All groups share one centre, and each spreads out both ways along 14 directions, with some noise.
Some rows, each with its group after it:
[-17  -8 -26  16 -15   1  -1  16   1   4  -7 -35  20 -14  -9 -17   5   8
   3   2  -7  13 -14] => k_926
[-17   2 -11   3 -17  12   4  -7 -14 -10  21  -7   6  -9  -1 -11  14 -23
   4  -2 -10 -10 -10] => k_926
[-21  -1   1   9 -14  -4  -7   5  -2  -2  -1 -23  13   6 -10  -6   4 -18
   5  -5  18  10 -12] => k_371
[ -4  -5   4  -5  -1  11   0  -9 -12 -24  17   9   9  -5  -7  10 -20 -19
   3   0 -13  23 -19] => k_926
[  9  -1   5  -6  23  -3   2  -5   7   7  11   3  18   3 -28   2 -10  -5
  -9  17  16   1  12] => k_926
[ -1 -12 -30   6  -3  13 -10  13  17  34 -18 -34   8 -20 -38 -15   1   4
 -15  -7  24   8  -5] => k_926
[ -1  -6 -23  -7   4 -15 -10   8  -3   9 -27 -22  14   0   4   4  -9  11
  16 -14   5  11  -7] => k_926
[  5 -15   8 -17 -11  10  13   8 -20  15  33 -13  -6  -7 -35 -25  14 -24
  -2   1  -7  13 -14] => k_371
[ -2 -13 -12   7  -9   7  16   0 -23 -14  -6 -19   3   0   4 -20  -8   8
  26 -27  -9   6 -11] => k_940
[ -2  -8 -30  -8  -6  10  -8   7 -18  17 -16 -22   5 -13  -5  -1   5 -27
 -15 -15   6   4  -1] => k_371
[ -8 -10 -19   3 -13   4   1   3  -3  20  10 -20   0   5 -13  -3  24  -9
 -29  13  21  -6 -12] => k_327
[ -5  -5  11   1 -22   1   6  -8 -11  15  12   0  18  17  14 -12 -11 -18
  19   6 -33   4   6] => k_926
[  7  -7 -18  -4   2  -2 -24   4 -24  -6  23 -12   7  16 -17   3  16  10
  -4  -2 -16  13 -16] => k_940
[  1 -28   8 -10  -1 -14  10   0 -17 -11  -9 -10  12  12   2 -13  -9   8
  10 -13   5   9  -3] => k_940
[ -5  26  32   7 -17  26  17  -8   4  -2  36  18   0   5 -10  -3   3 -23
   0  20  16 -30   9] => k_940
[  9  -5   2 -17  17 -10  23 -10 -34  -7   3   4   9  12  15  -2   2 -24
   8 -10   2 -16  23] => k_940
[ -7  -2  -5  -9  -8  -1  -1   9  -8  -7   1  -8   3 -15  -1  -5   4  -4
  -8   9 -10  -4 -14] => k_940
[ 18  16 -10  -5   0  -6   8   6  -3   6  12   1  11  -3   2  -4  -4  -4
  11  -2  -7  -7  11] => k_327
[ -8   6  26   1  16   0 -11   5 -12 -15  -5   5  -4 -10  -6  -8   1 -14
  16  -1 -37  18  10] => k_926
[ -8  -2  11   8 -20   2   4 -10  -2   4  17  -5   0  12  -9 -15 -16 -28
  20  -7  -7  18 -14] => k_371
[-13 -21  10 -17 -13   1 -11  -6  -2 -14   3   0  21 -14 -12  -8 -12 -26
  -2 -12  -3  14 -10] => k_371
[  5  18 -13  14   3  -9   4 -12  -6 -18  24   9   4  12   8   1 -17  -7
  -4  19 -16 -12  -3] => k_371
[ -2  16   1  -5  16 -10   8  24 -29 -22   2 -19 -13  -2 -10   7  15  -5
  -2   4  15  14 -20] => k_371
[  3   3  13   8  -6   6 -11  20 -11 -20   2 -24  33  -9 -38 -38 -21  -9
  14 -13  -2   6   7] => k_327
[  8   9 -21 -29   0 -22  -3   0 -10 -16   0   0  11 -13  14  10  -4 -23
   3 -12  11 -11  -4] => k_327
[  5   5 -16   4  -1   6  -2   5  -3  15  12  -4 -19  -6  -3  -1  16   6
   4  -1 -23  12 -10] => k_371
[ -7   6   1 -12   7  -7 -22   4  -3 -27   6  -7  11 -21 -23 -13   7 -25
   7 -22   7   3  -1] => k_327
[  0  -4 -31  -1 -12  -3 -24   3  13  15 -11 -16   5 -20  -6 -13   1   0
  -7  -8  -6  -9  -4] => k_371
[-24   3 -18  17 -18  -1  -2  -5  18  -9  14 -10  35  -7   1  -8   4  -9
   5   2   3  -4   0] => k_371
[  2 -12   0 -11  -7  -3 -21   0   4  13  10  -8  22   2 -22 -12   4  -1
   1  -2  -3   0   2] => k_327
[ 15  -4  -9 -26 -14   3 -15  17 -29  12  16 -14  33  -3  -7 -19  18 -15
  11 -12 -32  -7  21] => k_327
[-13   3  -4  27  13  -2  -1  15  -9 -28  -4 -16   4 -10  -4  -9   7   1
   8 -10 -19  30  -1] => k_327
[  8  -4  24 -14   5  -1   5  19 -31  10   7  -8  -4   9 -17  -1   3 -34
 -25  16  -2  18   0] => k_926
[ 23  -8 -18   1   0   7  -8 -12   5  38   6  -6 -10   5 -28 -17 -20 -15
  -8 -10   2   4   2] => k_926
[-20 -21  -5  -8   1 -15 -25  -1  18  -9 -15  -9  35 -12 -11   4 -10  -2
  -5   3   4  18  -7] => k_371
[ -4 -27 -13 -18  -3 -19  -1 -11   2  -6  -3  -7  -2 -11  -3 -11  -5 -10
  -4 -13   7   8 -22] => k_926
[-25  -3   4   3  -6  11   1  -4 -15 -25  12  -5   8  -3  -4  -2  16   0
  -7  20  -3 -14 -14] => k_926
[  8   8   7  -4  -8 -17  12  -2   6  -5   7  -1   7   6   1 -12 -28   3
  19   6   2  -4 -10] => k_371
[  5  18   0   8  -4  -6   4 -12   7   3  26  -3   6  15 -19 -17  -9  -6
   5  14  22 -26  -1] => k_940
[  7   4  22   9  -4  11  -3  11  -1  11  12 -15  27  22 -38 -18 -10  12
   9  11  15  -2   9] => k_327
[-15  -4 -25   1  -9  -8 -11  -9   7  16  -1 -12   7  -3   4   3  10 -20
   2  -6  -1   9  -7] => k_327
[  3  18 -23   2 -19  -5  14  12   2 -10   9  -7   4 -18  16  -4  -2 -10
 -15   8   8 -19  -7] => k_327
[-17  -7  -6 -11   5   7   5 -34  -6  -8   2   8   8  -9   2  -6  -2 -16
  22  -8  -5 -22   3] => k_926
[-29   3  -7   6 -12   1  10  20  -3 -16 -13 -20   1 -23  15   6  26   0
  10  -8   3  17 -19] => k_940
[ -2  12  -3  -3  -2  -9   2  13  -4  -3   8 -11   6  -1  -4  -7  22   3
  -3   7  17 -20   4] => k_926
[  2  -3 -18  10  -5 -20 -11  14  -1 -26  24 -10  28 -16  -7 -21   3 -16
 -23   7 -25  12   3] => k_327
[  7 -35 -22  -7 -16   1   4  -5  10  34  18 -14  11  -5 -18 -24  21  -2
 -13 -12   4   5   0] => k_327
[-17   7  17  10  -7  15  -7  -3  -6  -4   0   0   7   5  -2   7 -10 -23
  21  -4 -19  28  -4] => k_371
[  6  -5 -11 -15  -5   8  -9   1 -20  11   9 -13  12  -1 -19 -16   5 -18
   2 -11  -5  -7   4] => k_327
[ -5   6  -8  -2  14  -9 -12   5 -17  -3   3 -14  -2   6 -15   0  13  -2
 -11  17   2  -8  -7] => k_940
[ 15  14  15   2  -6   3   3  16  -6  -4   5  -8  -4  -1 -20 -25  -8  -9
  -6  -4  17 -19  10] => k_940
[-12   1 -18   2  -4  -6   9   5  -4  -6   0 -12   9 -11   9   3   6  -8
 -14  13   4  -4  -8] => k_940
[  8   2  -2 -29  -2  18 -27  23 -17   5 -16  -8   1 -18 -10   2  31  22
   4 -18  -3 -22  11] => k_327
[  4  -5 -12  -4  -9  -7   3  -9   0   5  21   4   4   7   0  -1  -8   0
 -16  23  -7  -9 -13] => k_327
[  6  14 -11   2   1  -3  -4   5 -13 -13  13  -4  14  12   0  17 -11  -2
  11  -2  -3  21 -12] => k_926
[ 16 -23 -15  -2  13 -32 -21  17   7   3 -21 -25   4 -10 -27 -22 -18 -10
  -9 -29   6  43  -6] => k_940
[  5 -10 -26 -11  14 -19  16  -9 -19 -23   3  -1   8   8  20  18   6   0
 -10  -9  23  -5  -4] => k_371
[-17   1   0 -12  10  -7 -23 -16  -2   3   6   2   8   8  -3  18  22 -27
  25 -19   1  19   3] => k_926
[ -2 -10 -15  10 -16  14  26  -9 -14  -1   7  -4  19  16  21   0   3   3
  14 -19  11  -7   8] => k_940
[ -1  19 -36  15  -2  -7   4   3   0  -5  18 -19   3  -8  -5  -7   8 -12
  11 -12   6   6 -11] => k_940
[ -3   6   3  -1 -18  -6  -3   3  10   1  16   0   0   7   5   0  14   6
  12  -4   4   0 -10] => k_371
[ -9   1   8 -19   0   1   5   6 -15 -19 -11   1   3 -11   9   9  -5   6
  -2  16  -2 -16 -11] => k_940
[  2  -7   8   0   9   2  -9  18 -21   3 -25 -20  -4  -2 -13 -17   5  -2
 -10  -3  -2  -1  10] => k_940
[-30   2   0   2  -4   2   0   7  -9  -5 -18 -23  20   5   5  10  17  16
  21   4  16  -7  -6] => k_926
[ -5   1  -1  -2 -18 -16 -25   2  17 -15   1  -3  -8 -10  -2 -13  -3   0
   7 -14  -2   3 -23] => k_371
[ 11   4  -1   5  17   4   7   4 -33 -16  11 -10  -7   0 -21 -18 -13  -6
   9   1 -25   8  -6] => k_327
[  9  10  -5 -11 -12   3   2   2  -8 -16  25   2   6  -9  -5  -6  -5  -9
  13  -9  -8  -3 -11] => k_940
[ 15   0   0 -13 -35   0   8   9  -3  14  -2   0 -21   9  18   3 -15   4
  -7   0   8  -7 -26] => k_371

New rows, each followed by its group:
[-10 -15 -12  -4  13 -25  -2 -17 -10  -8  13  -7   1   4  -7 -16  16 -11
  -9  10  -4 -12  -3] => k_926
[  3   2  -5   8  -7 -12  -5  13   2  11  11 -16  11  -7 -15 -26   6 -27
  -7   0 -10   8  10] => k_940
[ -9   5   4   5  -3  -1 -10   1  13  11  10  -8  -1   0 -23  -9   5   1
   9   8  -1   6  -9] => k_327
[ -5   5 -20 -21 -17   3 -11   5 -21 -13   2  -7   3 -23  11  -3  10 -18
  -5  -4 -16 -21 -12] => k_327
[ -2  -2   4  -8 -26  46   8   7 -36   1  21   3  -3 -10  -2   4  10 -37
 -23   4 -21  -2  -4] => k_371
[ -7  -2  -2  11 -14  11  21  -7   6 -21  30   6  -3 -12   1 -17   9  21
  21  -3 -18  -4 -15] => k_371
[ 12  -6  -8  -9  14 -28  16   1 -10  -2  23  -2   1  12  -5   2   3   2
  -6  15  -1  15 -12] => k_327
[ -8  -8  20  -7  -2  14   3  16 -27  13 -24 -17   7   9  -6   4 -10  -9
   4   8  -6  17  -3] => k_926
[  5 -15  -8 -15  -2 -13  13   4 -20 -18 -10  -9  -1 -19   6 -14 -27 -17
   6 -14 -17  16 -18] => k_926
[  9  -7 -10 -15  -6   0  -4   2  -7   1 -10 -10  -6 -18  -8 -18 -14  -9
  10 -21  -7   0  -8] => k_371
[  7 -16 -16  -3  11 -15 -13   8  -9 -18   1 -16   0 -17 -26 -24 -11   1
 -17  -1 -14  11 -17] => k_327
[ -5 -13   1   5  -3   4   2  -7  -4   7  -4  -5   1   5  -7  -2 -26  -2
   2   9 -17  23 -17] => k_371
[-15 -11   3 -12 -24 -10   6  16  10 -12  13  -6  18 -14  10  -4  30  13
   6  -7   2   4  -9] => k_327
[  5  17 -10  18   1   6   5   8  -8 -13   9 -14 -10  -8 -21 -17 -13 -11
 -16   8   8  -7 -11] => k_940
[ -2  -5  18 -12 -16  -8 -20   0  -1  -5   6  -1  -7  11  -9  -7  -5 -13
   1  -8   5   4 -17] => k_371
[  5   0  20   4   9   2  -4   9 -25 -18  -1  -3  11  20 -11  -4 -14  11
  -4  16 -10   1   3] => k_940
[-19   3   8 -22 -15  13 -10  -3 -20 -33   1  -7 -18 -20 -17  -6  -2 -10
  -8   8  17 -30 -41] => k_327
[ -6  -2  22   4 -25  -6  -9  16  10  -9   9   2   8   4   7  -4  -5  10
  10   3 -21  24 -13] => k_926
[-16   7  -8 -24   3  -1  23   7  -7 -37   3  -9  23 -25  -2  16  11  -3
   2  -2  49 -18 -14] => k_926
[ 14  -7  24   3   1   9  16  15 -16   1   4 -17  18  15 -31 -25 -22  27
  27  -1  -3   9   0] => k_327
[  5  11 -14  14   9   4 -20   6   6  -3   5  -6   5   1 -18  -1  -1  18
  -4   9  -7   1  -1] => k_926
[  3  -6 -23  -1   0   2   7  -9  -7   6  12  -3 -11 -13  -2 -12   8 -14
   5 -12 -17   5  -6] => k_327
[ 12   6 -14   2   5  -7  11   1   1   9  -4  -7   6   9   2   5 -15   6
   1   0  20  -2   0] => k_327
[ -8 -14  -2  -1 -20  25  -4  -1  -6 -15   5   5  -3 -20   1  -7  -4   2
  -7  -3 -24  -1 -17] => k_371
[ -6   0   0   1   4  -7 -26   8  -6 -13   1 -22   3 -13 -44 -28 -15 -15
  -5   2  -2   6 -18] => k_327
[  7  18   1 -11   0   2  19  -5 -12   0   3   0  -5   8   2   8 -16  -5
  16   3  24 -19  -9] => k_327
[-19  -3  -9   7  -4  -6  18  -5  10 -28  -3  -5 -10 -15   5   2  -1  -3
  -3  -9  34   5 -26] => k_327
[ -3  -3   4  -1 -23  16  46  -3 -21   0  17  -1   7   4  16   7 -20 -32
  14  -4   1  21 -14] => k_371
[  0  28  -7  14   9   6 -18   0  11 -31  31  11   4  -6 -14  10   8  10
  10  -1  -4   5  -6] => k_926
[ 14  -5   5 -12  18 -14  14  -6 -25  -6  34 -11  13  15 -38 -28  -1  -6
  -5  20  11 -20   1] => k_371
[ -9   7  -1  17   6  -2   6   9  -7 -18   3 -16   6  -5 -14 -10   3 -13
   8 -12  10  15  -1] => k_327
[  9  -7  -8  -2 -11  16   2   3  -7   9  -9  -4   9  -3   3  -7  -5  -6
   0 -19   2  -7  15] => k_940
[  4  -7 -20   4  -7 -13   3  11 -25   3   6 -25  17   8   3 -23  11  -2
  -5   4 -17  -9   6] => k_940
[  4  23  -8  20 -14   7   7  11  -8   3  12 -16  16   7  -3 -20   1   3
   6   9   0 -25  13] => k_940
[ -4  16 -18  16   0  23  -4 -12 -15  16  16 -10   5  16  -9   0  15  -5
  10   5  -5 -18   9] => k_940
[ 22  -2 -14 -22 -16  -1  20  -6  -5  30   8  -7   1  -2  -2 -18 -18  -3
  27 -10  -8 -10  -6] => k_327
[-16 -10 -13   6   7   6  -7  -6 -12 -18  21  -8   9 -15 -19  -7  19 -24
  -3  -9 -15  19  -6] => k_371
[  3  -4  -6   0 -14  -7  -7   7  14  18  11 -11  18   7 -14  -9  -2   8
 -12  18   9  -5  -6] => k_327
[  0  17 -21   8  -4  -1   0 -10   9  24   2   6  -8  12  21  21  -4   7
  -1  26 -12  -8  -6] => k_327
[ -2 -10 -12 -20   0  10 -15   7 -21 -17 -21 -10 -14 -17  -6   1   2  15
 -14  -2   3 -18 -23] => k_327
[  2   8  -8   0   1  -2   2   8  -2 -14  -2  -6  10 -17  -3  -6  -9   4
  10  -4  -7   1  -2] => k_926
[-14 -10  -3  16   4  20 -10  -5  -1   7 -14 -12   1  11 -13   7   1  10
  11 -12   9  17  -4] => k_940
[ -4  -7  -3  -7   3   7  -3  -8 -19 -29 -14  -4  20   1  -2   2 -22  -9
  13 -26  17  -2   0] => k_327
[ -5 -14  -6  -4   5 -15 -10 -12  -4  -4   8  -3 -11  -8  -8 -20   8 -20
  -2 -10 -17   5  -6] => k_926
[ -9   4   4   1  -2 -16  11 -16  22  -4  12  11  -1  12   5  15 -15  10
   7  18  19   1 -21] => k_327
[ -7   2   6  -7  -9 -10  -2  -9  29  10   7   6  20   1  -6   6  -5  -5
  14  -1  25   2   0] => k_940
[ -3 -21 -19  -7 -13 -16 -30 -14  21   8   6  -3  10 -13 -12 -15 -14 -23
  -7 -11 -17  18 -14] => k_371
[  0  19 -26  27 -10  -9   8   0  10  13  28 -24   4   3 -19 -30   7 -18
  -2   5  15 -13   0] => k_940
[-15   9 -18  12  -1 -12   7  -9  21   7  -5 -13   1 -23 -11 -18 -18 -21
  -1  14   6  -5 -12] => k_940
[  0 -17 -18  -7   1 -19  12  -4  -3 -27 -18  -2  17  -5  25   9 -22  10
  12 -20   2  16 -12] => k_327
[ -5 -18 -14 -15   2 -12  -7 -23   0 -10  21   3   2  -6 -17  -2 -17 -15
   3   4 -13  19 -33] => k_940
[ 15  17   6   3  -6  -3  22   0  10  24  24  -3   1   6 -16 -20 -16   0
  34   5  -8   1   0] => k_327
[  5  -9  -5 -15  -5  -1   6  -2 -23  19  18 -14  13  14 -14  -5  13 -33
 -10  -4  20   0   4] => k_371
[ -8  10  -7  12 -18  11  15   9  -5 -19  13  -9   0 -15   0 -10   0  -6
   9  -7  -3   5 -17] => k_940
[ -1  17   6  22  15   6   7  17  -3 -19  12  -9 -11 -10 -20 -11  14   7
   0   1   1  10   1] => k_327
[ -8  -8  -9  -3  -9 -24  -7  15   6 -23  27  -8  17 -18  -7 -15  22 -11
 -20   5  -6   9  -9] => k_327
[-23  11   3   7  20  -9  11  -2   1  -9  17 -11  36   3 -16   3  22  -6
  17  15  18   0  14] => k_926
[  5   3  -3  -5 -21  -5   7   8   3   8  13 -10   4  -5  -3 -11  -2 -22
  14 -19   5  15  -7] => k_926
[-12  16  -5  -3  -7  11   4  -1  -1   5   8   3   7 -16   6   7  13 -25
   6   2  -6  -7   8] => k_940
